All groups share one centre, and each spreads out both ways along 14 directions, with some noise.
Known rows, each followed by its group:
[-27  26  24 -26  21  -5 -25   3   6  22  15   8 -24  -9 -19  -9 -22  -7
   3] -> j767
[-19 -17 -23   0  11  -7   1   1  57 -10  21 -13  17 -13   4 -12 -13 -15
 -19] -> j767
[ -4 -11  11  -9 -17  23   9  -1  -6 -11   0 -11  -8 -32 -33 -21 -13   5
  15] -> j305
[ -2  24 -18  -9  -8   9  11  24   1   0  -4  23 -13   3   4  -8  24  23
   4] -> j448
[-13 -23  30 -13  14 -15  10   2  31  -4   1 -12  -2   6  11 -28 -25  -4
  -3] -> j448
[ 22   6  15 -33   2   5  13 -29  23   6 -10 -22  12  -7   2 -14 -18  -1
 -17] -> j445
[-39 -22  -5 -25  22  21 -39   1   7 -14   8   4   7 -15  14  21   2   2
   4] -> j445
[ -6  -8 -16   0  20 -17  26   5   9   6  11 -25 -11 -15  -1 -32 -25 -19
 -17] -> j767
[-33   4 -19 -12   8  -2  -5  23   2  28  19  13 -16  -5   1  -8 -12 -13
   1] -> j767
[-14  23 -28 -25  24  -7 -20  14 -19 -10  -4  30 -28  -8  11   8  -3 -31
   9] -> j767
[ -5   4 -13 -19   4   3 -11   1 -21  16  -8   6  -6  -8   3   9 -17 -22
  12] -> j445
[ 15 -15  -7 -14   1   3 -21 -15  -9 -15   1   2   8  -9 -30   9 -12  -9
   0] -> j305
[-16 -15  -3 -19   9   2 -31   8  14 -13 -18  11  -5 -34  28 -24   0   0
  -4] -> j305
[  6  16 -21 -15   0  -2  -7  23 -16  -8 -16  29  -4  31 -18  30 -21  -7
   8] -> j448
[  1  31 -18  -9  19  -4  -4  37   2  34  -4  29  -8  26 -12  19  -3  10
  18] -> j305
[ -4 -12 -11  -1 -11   6 -13   3  -5   3   3  13 -11 -20  16  -7  17 -11
 -15] -> j445
[ 38  14  10   2   4 -26 -30  -9  14 -18  -3  15  -9 -15 -13  -5  11  -4
 -17] -> j445
[ 18   7   3  -4  10  -2   3  -3  10   6 -12  -5 -12   8  12  -6 -13 -17
 -13] -> j445
[ -4   8   8 -24 -17   0  -3 -13   3   3   3  16  -3   7  16  11  -7 -35
  -3] -> j448
[  0   6   9 -32   7  -6 -23  -4  -6  11  -2   2   9 -17  18   6   7  26
  -8] -> j445
[ -9 -18  -8 -37  -2 -11  -7  -7   0  -7 -18  13   9  -7  12 -14 -28 -23
   2] -> j448
[ -7 -19 -28 -21   9 -11   3  18   1  22  22  18  -6  14 -18 -18  -9   9
 -18] -> j767
[-10 -27 -20  -9   8  16  12 -14  -3 -11  -4 -22   4   5  -6   3 -35 -37
  -5] -> j448
[-11 -15 -14  13 -13 -20 -15  12   3 -20  17   9  -6 -10  34   1   9 -15
 -16] -> j305
[ -4  11   1 -12   3   2  22   4  18  -3  -5  -9 -12  -5 -12   2 -41 -44
   0] -> j448
[ -7  -9 -19  -3  -8 -20   3   5   3   9   2  -2   7 -10  20 -15 -12 -11
 -16] -> j767
[ 12   3   0 -18  -8  -9   5   3  -5 -30  -6  18  -9   8 -15   4  -7  -8
 -13] -> j448
[ 18   6  -2 -20   6 -48  17   8  21 -44   1  19   7   4  -8 -16  -3   5
  10] -> j767
[  6  10   4  -9  18   4   8  -7  26 -42  -6  -1 -12  -2   9   5   3 -27
   6] -> j767
[-12 -13  -5   0  18   6   3  23   5  10   2   7 -23  21  27   2  -6 -17
  -6] -> j448
[ 10   7  -7   7   9   8   9  21  11  20  -5   3 -17  -7 -31 -14 -15  -8
  14] -> j445
[-14 -32 -17  -5  29  -8 -14  29  18   8  -4   1  -1   2  13 -11 -25  -4
   7] -> j305
[  2 -22 -23 -16  18  -4 -13   6  -8  16  -2  10  -3  -9   1  -3 -10 -15
   2] -> j305
[-28   6 -10 -25 -12  24 -15   3   0  15   6  14  -5   2 -20  -6  -9  13
 -17] -> j767
[ -3  -8 -55  -1   0  -9 -14  25   0  -4  -3  21  12   0   4   6   6   9
  -6] -> j448
[ 18 -22 -19 -11  22 -16 -26  11 -16  24 -21   0  11 -10 -17  -7 -27  11
   0] -> j305
[ -3 -17 -14 -15  -2  28  12  22  15  26   9  15  -6  32 -14  -5   2  23
 -12] -> j767
[ 14  23  -1  -4 -33  18  19   1  32   3 -17 -14  11  19  19   1 -25  -3
 -11] -> j305
[ 22 -23   3 -15  -7 -25   5  -3 -12   1   1  17  10  20   8  10  -6 -18
  11] -> j767
[  7  -4 -16   3  15 -33 -12  12  10  -1  24  13   3   2   7  -4  18  10
  -4] -> j448
[ 18  45 -37 -17  10   1  11   4  14   8 -19  11  -1  -3  -1   5   5  -7
 -11] -> j305
[ -2  -3   2 -34  33  -5 -11  15  -7   4  -5   9  -9   5  15   3  -2  16
   4] -> j445
[  6  -4   2 -12  20  12 -12  10  22  -9   2   4 -26  -5  19   1 -18 -35
  15] -> j305
[-17  13   1  25 -13  -1 -14  10  -2 -17  11   4  -8   7  26  30  15 -15
  -9] -> j767
[  4  -7  -4  -7  20   8   0  -1 -13  12   0 -10 -19  -1  21   5  -5 -21
 -10] -> j445
[ 17  33 -28 -20  -3  -5  14  20   6  31  -9  23  -9 -22  -2 -16   6   2
  10] -> j448
[  9 -16  -7   4  28  12 -18  12  13  23 -11  -9  -7  -2  15   4 -11  -8
  -7] -> j767
[ 12   1  18   4  -1 -17 -27  12   5  -4  13   8 -14  -3  11  10 -15 -16
  13] -> j305
[  1  -7 -22 -24  10  33 -12  -9 -22  32 -16   4 -19 -27  17  -3  -2 -36
   5] -> j448
[-23 -24  20  -4   4 -11  -2   2  18   8  14  -6   2   2  14  -9 -18 -16
   2] -> j767
[ -2  -8 -20   4 -14   4 -21   8  -6   4   9  13   1 -15 -17  23  -7 -19
 -10] -> j448
[ 26 -14 -18  25  -5   8 -18   3  10   1 -18  -8  10  -9 -48  -6 -22   3
 -11] -> j445
[  2 -14  15  30  39  15 -14  12 -12  11   3 -30 -31   4   1  11  -7  -4
 -17] -> j305
[  2   7   7   0  -1 -10 -10  -4  10   2 -16 -10   8  26  39   4 -15  -3
 -21] -> j448
[-23   0 -18   8 -20   0   0  21  13  29  20   5  14   6   0  18 -18 -14
  14] -> j305
[ 17   7 -29  -7  -3 -20  -9   4 -20  -4  -1  17   5 -26 -14  12  -1 -23
  20] -> j767
[ 33 -12 -31  -8  26  -5 -41 -12  -1 -18 -18  14  -1  10   1  20 -11 -33
 -18] -> j445
[-23 -31 -22   4 -15 -33 -10  10   9  19  15  -2  22 -29  22 -16 -24 -22
   0] -> j305
[  6 -22 -33 -21  16 -32  -9   5   4  -9  -8   4  14 -30  -4 -25 -16  -2
  -5] -> j445
[  2 -28   9  -1  22  -9 -10  15  15   4   5   3  -7  29  17  -3  -2   9
 -13] -> j448
[ -5 -23 -40 -21   5 -11  -5  28  -4  10 -22  23  -4 -21  10 -16 -25 -20
  -7] -> j448
[-30 -18 -20 -22  -2  19  -4  12   8 -23 -22   7   1 -34 -12 -31 -10   6
  11] -> j445
[-23  10  10 -23 -14  23  13  17  20  31 -12   8   7  20   2  -3 -24   6
  21] -> j445
[  8 -15   4 -31   4  15  11 -27 -10  33 -14 -12  14  -5 -28 -16 -15   0
 -10] -> j305
[-24  14  18 -31  -9 -18 -20 -14 -11  25 -17   0  13 -13  13  -3 -49 -34
  20] -> j767
[-11  -8  -5  -9   0  22 -14  10  -6   6  -8  13 -10  -8 -12  -1  -2   0
   8] -> j445
[ 16   0  -9 -31  29 -24 -38  -9   0 -11 -15  26  -2   7  24   9   2 -17
 -15] -> j305
[-16   2 -40  -1  -6   0  -2  28  25   6  -6  30  -1  11  19   0  -5 -24
   5] -> j445

New rows, each followed by its group:
[ -8  25   3 -23  16 -12  16 -11  -4  -1   8   5  -9 -10 -29  -2  -3 -21
  11] -> j305
[ -3  -6  24   7  10  17 -29   2  17   1  13   2 -24 -25   1   5  19  -4
 -16] -> j448
[ 17  34  -3 -40  -1  -6  -4 -14  15  17  13  19  -5 -15 -35 -10  -4  -5
  -4] -> j767
[ -1  -1 -17  -1  19 -26 -10  30 -17  20  -5   9  -1  23  -5  10 -31   0
  10] -> j767
[-21   5   5   1   6  13 -14  15  15  21  20   3 -14 -17 -14  -3   3   5
   0] -> j767
[-17  25 -26  -6  18  31  21  10  18  20 -10 -12 -21  -7  36  -5  -7 -37
   7] -> j448
[-22  13 -12   0  41  -1 -12  17  11 -12  -5   7  -9   4 -12   9  14  13
 -10] -> j305
[ 11  30  -9  -1  -6 -25  11  13  -3  19 -12  -4  11   7 -11   1 -27   6
   4] -> j305
[ -6   4 -13  -3 -18   8   2   6 -13   6   3  11  -2 -14  -6   6   6 -11
  11] -> j767
[ -2   3  -4 -18  23  -9 -18  14   6  -9 -13  11  -1  -4 -12  -6 -15   9
  16] -> j448
[ 14  -8  30 -18 -12  13  -3  -4   3  25  -5  -9  -1 -21 -25 -18 -30   2
  22] -> j305
[-20 -23  -9 -43  31 -20  32  12 -12  29  -3  23   3  30 -22 -23  -7   9
   7] -> j305
[ 20 -24   8 -20  -6  11 -22 -18  -7   4  -4   4  -6  -9  12  -4  -6 -17
 -10] -> j305
[ 12  -3  13 -11  18   0 -25 -18  -5   1   5   3  -3 -13 -26   8  12   3
 -13] -> j305
[  4 -10  11  -8  15 -17  18  12  32 -19  12   6  -6 -11  -6 -18   4  -4
  18] -> j767
[  9   5  -4 -24 -38  -3  18  -5  -8  32  -6  15  -3 -21  21 -24   5 -11
 -12] -> j448
[ 28  13 -26  15  -6 -13   3  -6  10 -34  -1  -2  22   0 -12  36  -3 -23
   9] -> j767
[-16 -10   5  -4  24  -4 -17  22   5  23  -1   2  -7   8   5   2 -24  -5
   9] -> j767
[ -3  -1  -7 -10   0  -7  -2  13  12  -8   6  18  -3  15   2   9  -4  -9
  -4] -> j448
[ -2  15   3  23  15  -4 -17  19  13 -29  -6  -9  -1  -2 -10  19  -4   9
   7] -> j767
[  5 -14   4  -2   5 -12  -1   3   0  10  -1  -4   2  -4   7  -3 -12 -11
   4] -> j767
[-14   8 -22 -16  27   1  12  14 -16  -5  -7  -1 -25  12  -3  -4 -29 -26
   5] -> j767
[-10   3 -23  -1  11 -19 -14  13 -27 -31  -8  14 -18 -12  23   7   4 -24
   2] -> j767
[-14 -15 -14 -10  10 -14 -13  -8 -17  37   3  -1  14 -19 -12  -1  -7 -11
  -7] -> j305
[  8  10  33   0  -8  13  -5   3   7  16 -17  18 -34  13  20 -13   4 -22
  -4] -> j445
[-10  23  23 -20  -6 -23  14   1 -11  51   0  10  -2 -13  -1 -21  -1   3
   7] -> j305
[ -6  27 -28   7   3 -15   1  10  -1   3  22  -3  -9  -4 -17   5  -9  -9
 -21] -> j767
[ -7  34  20   0 -37   3 -24  15  13   1  -2  27   9  16 -17  39 -11   4
  -5] -> j448
[-10  10  -9   7 -14 -12  24  13  -8  -4  17   3 -14  -7  12 -18  21   6
  -5] -> j448
[ 28  10   1   6 -22 -17 -13   6  10   1   5   5   3 -18   3  -6   5  14
 -13] -> j305
[-27  19 -15  19 -14   9   9  35  -1   8  -1  15 -19  -1  -6   0  -5 -14
  19] -> j445
[ -3  -8  11  -2  12  26 -21   4  13  -1 -20  -7   3  -4  -1  14 -13  -4
  17] -> j767
[-19 -12 -30   9  21   3 -12   0 -10  -5   7 -15   9   4  15  -1   9   9
   8] -> j448
[-10 -15   6  -9  14  30  -3 -10   1  -9 -12 -14  -5  21  20  -5   2   8
  -6] -> j448
[-22  -3 -11   1  -9 -16  -1   6  -7  30   6  -1  10 -26   2 -11  -4  -5
  -3] -> j305
[ -6 -20 -15  18  11  13 -13  31  22  22  14  19 -17  16   2   8   7  -9
  -1] -> j445
[ 41  -3  -4   4   8 -21  16   2  15  -8   9   6   1 -12  -1   8  14 -22
  19] -> j767
[-27   7  16 -14 -13 -36  -1  -8  28  -9  14  -2  21  10   9  -7 -32 -15
  -6] -> j767
[ 32  -5 -47  -3   4  -9  26  28 -15  12  -1  17  -7  -9 -17  -9  10   5
   7] -> j767
[ 19  16   4  -5 -18 -10   7  -7  10 -33  -8   2  16   0 -14   9   1   4
   7] -> j767
[ 15   0  20   1 -11   9  -4 -11   7   4   9  -5  10   3 -30  18  -4  -1
  10] -> j767
[ 12  -6 -14 -47   9  57  14 -17   3  29  -3 -17  -2 -36   4 -11  19  20
 -15] -> j445
[ -1 -11 -33   7 -18 -16 -12  26   0  18   2  24  11  -6  -2  -6   2   9
  -5] -> j445
[  0   8  -7 -12  -5  21  19   8   4 -31   7   7 -17  13 -19   7 -10 -15
  17] -> j305
[  6   7 -28 -22 -10   1  29 -17   2  -5  34   2   0 -20 -11   6  13 -29
  -5] -> j445
[ 10  26  20  -9   0   0   7  -2  18  -8   7   3 -19 -13 -19   1  -3 -16
  -3] -> j448
[ 16  20 -34 -30  13  10 -18 -10  -7  15 -17  15  -7 -22  11   6  -2 -34
   6] -> j448
[ -8   5 -15  -4  -6 -15  14   9 -14  16  36  13 -15   0 -20   1   1 -17
   1] -> j767
[  3  41  31 -27   8 -16   4  -9 -17  -7 -20 -13 -18  -9 -23 -28 -33  11
  -6] -> j767
[ -1   8 -11 -26  -3  11  13  -1  11  -3 -20   4   1 -18  -4 -25   1   7
  -6] -> j305
[-10 -10  -6  -9  17 -11   0  14  14  18  14  14 -11   3  23  -6   5 -17
  -4] -> j305
[ 19  30 -22 -32  20   1 -18   9  -8  23  -5  17  -3   6  24  28  10   6
  -5] -> j445
[ 16 -10   7  -4  30 -10  16  -1  20  15  39   3 -27 -15  -1  -3  13 -42
  10] -> j767
[-20  19 -19 -21  -1 -15  19  -3 -14 -27  10   1   2 -10 -11   7 -17 -24
  17] -> j445
[ -1  -1   0 -37  22 -12  -4  23  12  15   1  14   5  -6   9 -13   4  40
   5] -> j445
[-23 -12   9  -9 -25   8 -10   2  -4  12   2   5   8   0  24   1   6  12
 -12] -> j445
[  9  21 -10   7  -7   5  22  12  23 -12  -3  -4  -4   2   2  -4   8   7
 -10] -> j767
[  9   5 -24  -6  32  -1  -5   4  -4  -9 -11   4 -11   7  -4   5  11   1
 -23] -> j305
[ 19   3 -10 -18  24  11   1  -7  26  -5 -13   6 -22 -18  -3 -21  -6 -33
  -2] -> j445
[-28   1 -19  -5   3 -13 -30   9  23  -6   0  21   9  -4  39   8  14  -9
 -19] -> j305
[ 12   7 -13 -13  -5  23   0  -2 -11   2 -22  -3 -15 -37   1 -21   6   1
 -10] -> j305
[-23  41 -36 -11   8   4   2   8   9  20  18   0 -18 -20 -12  -6 -15 -24
 -17] -> j767
